The first 5 rows are patterns. Each new row is the sum of 2 different patterns, raised or lowered, with some noise. Before adding, each is slid sideways (what falls off one end comes back at the other), maybe read backwards, and multiplied by a number that may be negative. Names go in the order of the patterns.
Some rows, each with the names of its patterns after it:
[-37.2 -22.6  12.9  18.1  -9.1   8.4   1.8  10.6   5.0   5.7 -18.0  -1.9
   0.9  24.5  -4.6 -16.5   4.9  12.2   4.3  -3.8  21.7 -12.2   1.0 -10.3
   2.5  -9.2  -9.1  -3.6 -21.5   5.3  -8.4] -> J_835
[  9.7  -3.8  -0.9  26.6 -35.2   2.0  10.0 -28.8   9.0  12.2  13.6 -18.3
 -19.4   6.4  -4.6  -8.1 -12.1   5.4 -15.7  -0.7  14.8  -3.3  -6.9 -22.2
   7.8   3.3   3.5  -8.7   0.6  -1.5  25.2] -> J_83
[-23.1  26.0 -20.7 -17.4   3.3 -41.0  -5.0   0.5   6.3  -1.8  19.5  15.0
   3.4  14.1 -12.7 -15.5  21.7   1.4   5.9  -6.3   5.8   7.5 -12.2  13.7
  -4.0 -30.7   8.0  19.6   8.9 -27.8   6.7] -> J_527
[-15.0  18.0  -2.2 -14.6  -5.8  -9.1   4.0  -1.4  -5.5   9.4  -6.7 -10.0
 -17.7 -29.0  10.3  13.7   7.9   2.7  -0.1  23.5 -22.7 -20.7  34.5 -10.1
 -10.4  -0.4  -8.2  11.9  10.8   6.2  -1.4] -> J_508
[  7.5  -0.1 -24.5 -19.2 -33.5  -2.7  10.3   8.1 -11.3  -6.5  12.3  -7.0
  18.8  -3.0   1.9 -24.8   7.1  -4.6  25.7   9.5  -8.7 -20.7 -14.9   5.9
   4.6  15.5  -3.7  25.6 -15.7   7.8 -15.5] -> J_37

New rows. What belongs after each?
[  3.2  -2.3   5.2   5.9  32.5   9.5  16.5  -3.8  25.0  -3.1 -17.7  -4.7
   8.0  26.2   3.4   6.4  -1.8   4.4  -5.9   3.9 -23.0  23.8  12.9   7.1
  14.3  12.6  23.7 -35.3 -23.6  19.3  -1.6] -> J_508 J_37
[ 11.4 -28.7   8.7  20.6  27.6 -22.5  -0.2   2.7  -3.1  25.1   7.1  -9.3
   5.9   7.6  11.2  -1.6  -9.0  25.4   8.6  25.2  28.3   7.0  27.1   2.6
   6.8  -9.5  22.1 -20.4 -27.9  37.2 -21.4] -> J_835 J_527
[ 46.4  16.9  29.0  28.3   4.0 -11.0  19.9  31.2  49.5  17.9  28.2  -1.1
  43.6  27.0  41.0   7.7  35.9  30.9   9.9  37.9  38.3  24.2  -6.2  21.9
  16.1  13.1  20.7   5.2  50.5   5.1  44.7] -> J_83 J_37
[  5.0   4.7  -5.6  13.1  -3.9   9.0  21.4 -18.3   2.8  -5.5   7.1   1.4
   4.8 -14.3   2.7  40.0  17.7  28.8  19.2 -17.3  10.5   3.1   6.7  10.9
 -15.3   9.0  22.5   8.8  12.5  26.6  23.1] -> J_527 J_37
[ 29.9  -5.7  10.4 -12.7 -16.0  -0.4  -2.2  27.6  -0.1  37.3   0.7 -19.8
  10.6  33.6 -18.4 -18.0 -16.0 -33.8  -9.5   4.1  40.4  10.6  10.9  23.3
  -9.2  27.1   4.7   4.9  -8.9  15.8  13.9] -> J_508 J_37
[-23.0 -22.3 -30.0 -35.9 -33.8 -13.5 -37.6 -30.7  -3.5  20.0 -14.3 -28.8
   0.6 -31.1 -30.2  -0.4   1.1 -26.8 -21.6  -2.1   1.0 -16.2 -33.1  -4.7
 -19.4 -18.0 -29.8 -25.6 -23.0 -19.1  -6.9] -> J_83 J_527
[-28.7  -6.6 -19.0  -7.6 -18.2  51.4  11.5 -12.5  22.1 -21.9  -8.2 -33.9
  32.6  10.3   5.5  -1.8   8.8  32.1  12.0  44.5   5.4 -24.4  -3.9  13.1
  27.5 -18.0  -0.1 -20.9  10.1  -1.2  21.7] -> J_83 J_37
[ 10.7  14.0   9.5 -14.7  29.0   3.8 -25.9   7.7  12.9  15.6 -14.8   7.2
  -3.1  18.4 -19.1 -22.5 -15.5 -14.7  14.6  11.9  12.1   7.0  39.6  -1.3
  -9.0  46.5  -9.8 -14.9  21.3   1.0  20.3] -> J_527 J_508
[  6.7 -34.8  27.3 -12.2   2.6   8.7  39.1  -4.2   7.2 -25.1  -0.5  11.1
  24.7  -2.3  -5.2  -5.2   0.8   3.7 -29.1  15.6 -13.6   7.9  -7.8   7.9
   6.6   0.8  37.7  13.9   0.6 -26.9  17.3] -> J_83 J_37
[-18.1 -33.9 -28.0 -47.1 -41.9 -38.9  -6.4 -23.2 -43.5 -46.7 -55.8 -25.3
 -55.9 -13.6 -33.8 -44.1 -25.9 -19.1 -27.8 -18.2  -7.5 -39.0 -51.7 -48.6
  -5.2 -18.1 -37.1 -24.1 -58.3 -28.7 -34.5] -> J_508 J_37
[ 16.4  10.2  18.7 -17.3  15.6   7.2  41.8 -12.0   5.8  15.6   2.5  30.5
  35.1   4.3 -14.4  -7.5 -17.1 -31.5  17.5 -21.2  -5.1  22.3   6.9  11.2
  -7.6  21.6  32.5   4.3 -37.4  -2.9  28.4] -> J_527 J_37
[ 32.8  13.5   5.3 -31.5  -2.0  22.0   8.2 -33.2   1.7 -10.6  -8.2   0.2
  26.2 -14.3   8.2 -27.6   2.5  -2.8  10.5  23.4  -4.9   5.7  -3.4  -0.4
 -23.5  12.7 -13.9 -16.5  -7.7 -13.3   7.3] -> J_527 J_37
[  7.5 -15.4 -28.0 -18.0 -27.8   1.3 -16.8  -3.6 -32.7 -21.3 -27.9  -4.7
 -34.6 -27.3 -16.6   8.7  -7.8 -21.5 -19.1  12.6 -11.1 -18.6   5.2 -15.2
 -25.4 -15.0 -20.6   0.9 -23.8 -24.0 -15.0] -> J_835 J_83
[ 7.0 -8.9 51.6 11.0  9.2 26.4  9.9 36.2 24.8 45.0 18.2 13.8 48.0 26.4
 -0.8 16.0 35.3 26.5 21.7  5.6 34.5 21.4 22.1  9.7  3.7 24.7 49.2 40.4
  7.6 -3.4 37.2] -> J_835 J_508
[ 21.4  34.1  11.5  38.1  40.9  39.3  20.4   5.7  11.4  15.6  42.3  40.0
  22.8  -4.2  32.6  24.4  32.3  28.7  35.8   6.2  25.8  39.8  40.1  36.5
  13.4  14.5  17.5  20.9  26.2 -27.2   8.2] -> J_835 J_37
[ -5.3  -3.6   1.5   5.3 -13.1 -21.7 -19.3 -15.0 -39.9  21.7 -26.8 -22.3
 -47.7 -29.3   5.6   8.6 -24.7 -20.3  -1.5  -7.4  -7.6  13.7 -12.2  -1.7
 -26.0  16.2 -23.4   4.6  14.3 -13.1 -11.6] -> J_527 J_37
[ -7.4   0.2   2.1   8.5  42.6 -22.8 -36.4  29.3  -2.7  23.9  10.9  20.1
   1.4 -20.4 -23.1  -1.9   3.0   5.8  -9.2   3.5  31.5   8.1  14.6 -10.1
  -0.4  33.2 -18.1  12.7  -7.7  18.2   5.1] -> J_508 J_37
[ 5.1 22.5 18.6 45.7 33.3  0.2 14.8 35.1 29.8 11.6 28.5 -6.8  6.4 30.2
 19.1 -3.6 38.9 29.1 18.7 38.6  9.5  1.0 -3.3 38.5 34.5 16.9 28.1 56.9
 28.7 28.4 47.5] -> J_83 J_527
[ 6.4 25.6 -8.6 38.1 27.1 21.2 -8.4 -1.4 15.6 20.5 24.8 19.9 25.7 -6.3
 40.3 30.0 29.7 10.9  9.4  1.0 -8.7 21.6 22.3 31.2  6.1 20.4  8.7 12.3
 30.8  3.5 15.3] -> J_835 J_37
[-34.6  -7.4 -33.0 -38.9 -31.3 -37.5 -15.9 -12.4  -2.5 -31.8 -36.5 -42.5
 -40.5 -41.9 -43.3 -12.5 -44.0 -27.5  -5.6 -36.2 -36.6 -57.9 -18.6  -7.7
 -34.8 -33.7 -19.1 -18.8  10.0 -21.8 -27.9] -> J_83 J_508
[ 13.0 -11.7 -27.4 -34.8  10.4 -23.2 -13.2 -21.4 -18.3 -19.4  -4.4  12.6
   5.7  -5.1  -0.3 -11.1 -23.1 -56.1 -10.0 -32.6 -30.3 -32.0 -27.8 -28.7
  -1.2  -6.6  -6.7 -33.9 -18.6 -14.4 -16.5] -> J_835 J_37
[ -0.5  -1.4  -4.1 -20.2  19.8  -1.7  -9.2 -28.1 -10.2  16.0  -4.7  -5.1
   0.1 -25.1  -3.4  19.8 -20.0   3.4  -7.5  -4.4  -4.6  -7.5  32.0   5.2
  10.6  27.9   5.2  -7.6 -14.6   0.4  -3.3] -> J_835 J_508
[-15.2  -6.3  34.2   8.0  12.8  -7.8   1.8  21.5  23.3  -3.4  18.3  19.5
  -1.6   7.3  17.1 -11.7  26.5   8.2  39.3  -6.2  -0.6  38.3  25.3  46.4
  31.1   2.8  10.9  17.2   9.9 -32.7  18.7] -> J_527 J_37
[ 11.6   0.0  16.1 -13.6  -3.2  18.6  50.2  17.6  -0.7  22.6  28.2 -13.5
  12.5  11.5 -11.5  11.5  23.2   3.0  -3.9 -11.0   1.7   0.2  11.8  -1.3
  -7.8  -7.9   4.0  29.3  -0.8  -3.1 -18.4] -> J_835 J_83
[-48.8 -14.0   1.6 -15.2 -11.7  -5.4 -17.3  -5.7 -18.0 -22.5 -20.7 -18.3
   4.7 -43.1 -15.5 -15.6 -18.0 -10.4 -13.7 -14.5 -41.3 -25.6   7.7 -17.9
 -39.9  -5.3 -23.7 -18.0 -16.9  -0.2 -22.6] -> J_835 J_508
